Every row belongs to one group in each of 2 separate groupings. Each group adds its own fixed numbers to the row, and there is some noise. The rows also spread widely along 5 directions, which tell nothing about the answers.
Known rows, each followed by its group in each grouping:
[ 71 -38 -15  12  40 -10   2  49  54 -27   7 -15 -37   9  -3 -48  16   3
   7  46 -26  33] => S retaf
[-60   3 -17   2  33  37 -31  29 -24 -42 -43 -15   4  31  -3  33 -19 -36
 -27   9   8  24] => S Digun
[ 73  15   8  -3 -27 -50  -2  -1  36  -9 -18 -12  29 -43 -85 -16 -55  13
  -8  -9   7   2] => C lus
[-86  -4  -7 -15  12  43 -18  15 -74  12   9  17 -30  31  37  29 -31 -46
  12  -3   7  12] => D retaf
[ 49 -51 -41 -16 -16 -36  23   0  74  43  41   7  -3 -22  13 -67  81  20
  48  18  -8 -19] => M Mibal
[-11   8   3 -18 -33 -19  14 -27 -17  36 -20   2  28 -35 -55   0 -16 -15
  -8  -4  21 -16] => D Digun
[-44   6  -9   5 -24  23 -27  -6 -45 -43 -21  18  21  11  29  49 -22 -21
 -19 -21   3 -16] => C tipak
[-30  14   1  -7 -51 -11 -23  -5 -32  23 -24  14  27  -6 -37  20 -41 -25
  -1 -22  28 -21] => M lus
[-52   3 -46 -21  76  14 -25  47  14 -11   5 -39 -14  53  40  -6  13 -17
  15  12 -12  56] => M Mibal
[-25  -3 -48 -21  -7  33  49  34   0  30 -13   2  -6 -30  27  16  67  10
 -17  36  21 -17] => S tipak
[ 44 -20 -22   9 -17  -8  -7  32  56 -70 -37 -19  17 -43 -37 -19  15  42
 -48  52   4   4] => M Digun
[-35 -33 -33 -23 -65  14  49 -22  -6  46  -2  47   8 -60  15  -7  47   4
  -3  30  34 -60] => D Digun
[-12 -34  24  25 -25  -9 -42 -33 -35 -19   1   8  29  13 -12   8 -25 -43
   9 -44   2 -25] => S Mibal
[ 16 -47 -20  -3 -85 -22  29 -28  30  17  18  39  11 -74  22 -29  40  16
  12  14  11 -72] => C Mibal
[-64  -2 -57 -25 -39  44  26  32  -7 -18 -40  11  -2 -45  30  22  27   5
 -40  47  32 -22] => C Digun
[ 32 -11 -33 -20  77 -15  18   4  71  17  23  -1 -15  25 -14 -44  13   0
  32  17 -21  37] => D Digun
[-47 -26  11   6  -5  -1 -32 -18 -44  16   9   2  14  30   5  10 -15 -57
  19 -41  10 -10] => S Mibal
[-21 -31 -25  -6 -89  23  29  18  16 -31 -17  61   3 -74  27  15   9  28
 -29  44  15 -53] => C lus
[-51 -22 -43  -9  19  36  -2  50  11 -65  -7  31 -27  23  52  23 -12  -1
   0  25  -4  18] => C lus
[-47  10  -4 -10  19  22 -17 -26 -65  26   8  17   4  52  23  36 -16 -44
  23 -40   8  -2] => D tipak

New rows, each followed by its group in each grouping:
[-87 -33 -28  -6  24  19  -5   0 -43  51   9  14 -11  46  50  11  22 -64
  31 -17  15  -3] => S Mibal
[-22 -32 -42  -2 -49  34  28  37  29 -59 -14  43  -9 -48  42  13  10  32
 -23  53   8 -35] => C lus
[-35 -79 -45   3 -27  39  34  26  30 -23  18  33 -25 -47  80 -20  78  17
 -10  58   2 -44] => S Mibal
[ 20 -28  40  21 -26 -29 -43 -47 -17 -16 -18  18  40  13 -60   0 -46 -58
  -2 -48  11 -19] => S Digun
[-79 -30 -13  -2  12  29 -24   6 -62  46  19  38 -25  56  59  16  -2 -75
  30 -11   6   0] => S retaf
[-21   2 -24  -3  62  22 -10  28 -16  -7  -2  -8  -8  49  27  17  14 -34
   4  -8  -1  35] => S tipak
[ 12 -50 -13  11 -10  -3  17 -31  29  -1  12  49   2  -9  11 -28  20 -10
  23   0  -5 -29] => D Digun
[-84 -37 -35 -12 -13  34  18  13 -23  26   3  16  -4  -2  57   3  41 -30
   8  16  18 -23] => S Mibal
[ -3 -24 -20   6  49  36 -12  17  11 -76   9   8 -17  41  51  11  17   6
   1  17 -20  23] => D tipak
[  2  -1  23  12  -6  -5 -29 -25 -17 -39 -17  -6  26  -4 -57   9 -53 -21
 -21 -21  -1   3] => D Digun
[  8 -18   7  12 -24  -5 -25 -12  -5 -24 -25   9  18  -7 -39   5 -22 -26
 -18  -8  14 -15] => S Digun
[-68 -20 -59 -45 -22  29  61   6 -11  65  17  18 -10 -49  44 -12  55  14
  11  44  20 -37] => D Mibal
[ 14 -12 -18   4  16 -11 -16  -2  24 -42  -7   9   6  13 -14  -6 -21 -15
  -2  -1 -10  13] => C Digun
[ 39  -5   1  16 -50 -10 -19  21  37 -94 -51 -17  32 -55 -53  -5  -9  39
 -61  39  15 -13] => M Digun
[ -4 -13 -34 -25  25 -16  20   8  21  69  20  -7  -5   0  -1 -34  43 -13
  33   3   6  11] => S Mibal
[ 12   3  14  24 -23 -15 -54   1   5 -69 -42 -22  37   1 -59  16 -45  -5
 -36  -4   9   7] => M Digun
[  5 -54 -22  -3 -42   0  40  -5  31  32  -5  37   7 -44   9 -22  49  -4
   2  30   4 -49] => S Digun
[-36 -22 -30   5  30  38  -7  32   5 -51 -22  -1 -15  19  13  15   7 -26
 -20  30   2  19] => S Digun
[ -6  26 -35 -32 -14 -11  29  -7 -16  44 -16  -4  26 -18   0  21  17  -7
   2  -8  20  -9] => C tipak
[ 51  30   3  -8  14 -37  -8   2  11  25 -28 -22  19  -4 -93  -6 -43 -14
   5 -18  11  33] => S lus
[ 21 -29  -4   1  29  -3 -12  11   7 -24  14   4 -31  15  -1 -25 -25  -7
   5  16 -27  23] => D retaf
[  9 -17  16  14 -19 -34 -56 -32  -6 -14 -18   5  42  25 -52   0 -35 -45
   7 -34   9 -11] => M Digun
[-43  16 -13 -12  17  10 -13  21 -28  32 -18   0   1  21 -27  27 -33 -39
   2 -18  20  15] => S lus
[-35  -4 -30 -16 -21  35  25  36   9 -40 -18  18  -9 -40  16  11  -6  36
 -26  49  10 -12] => D lus
[-48   1  -7  -3 -28   9 -14  -5 -32   1  -8  39  12  19  10  33 -44 -36
  12 -27   4 -15] => C lus
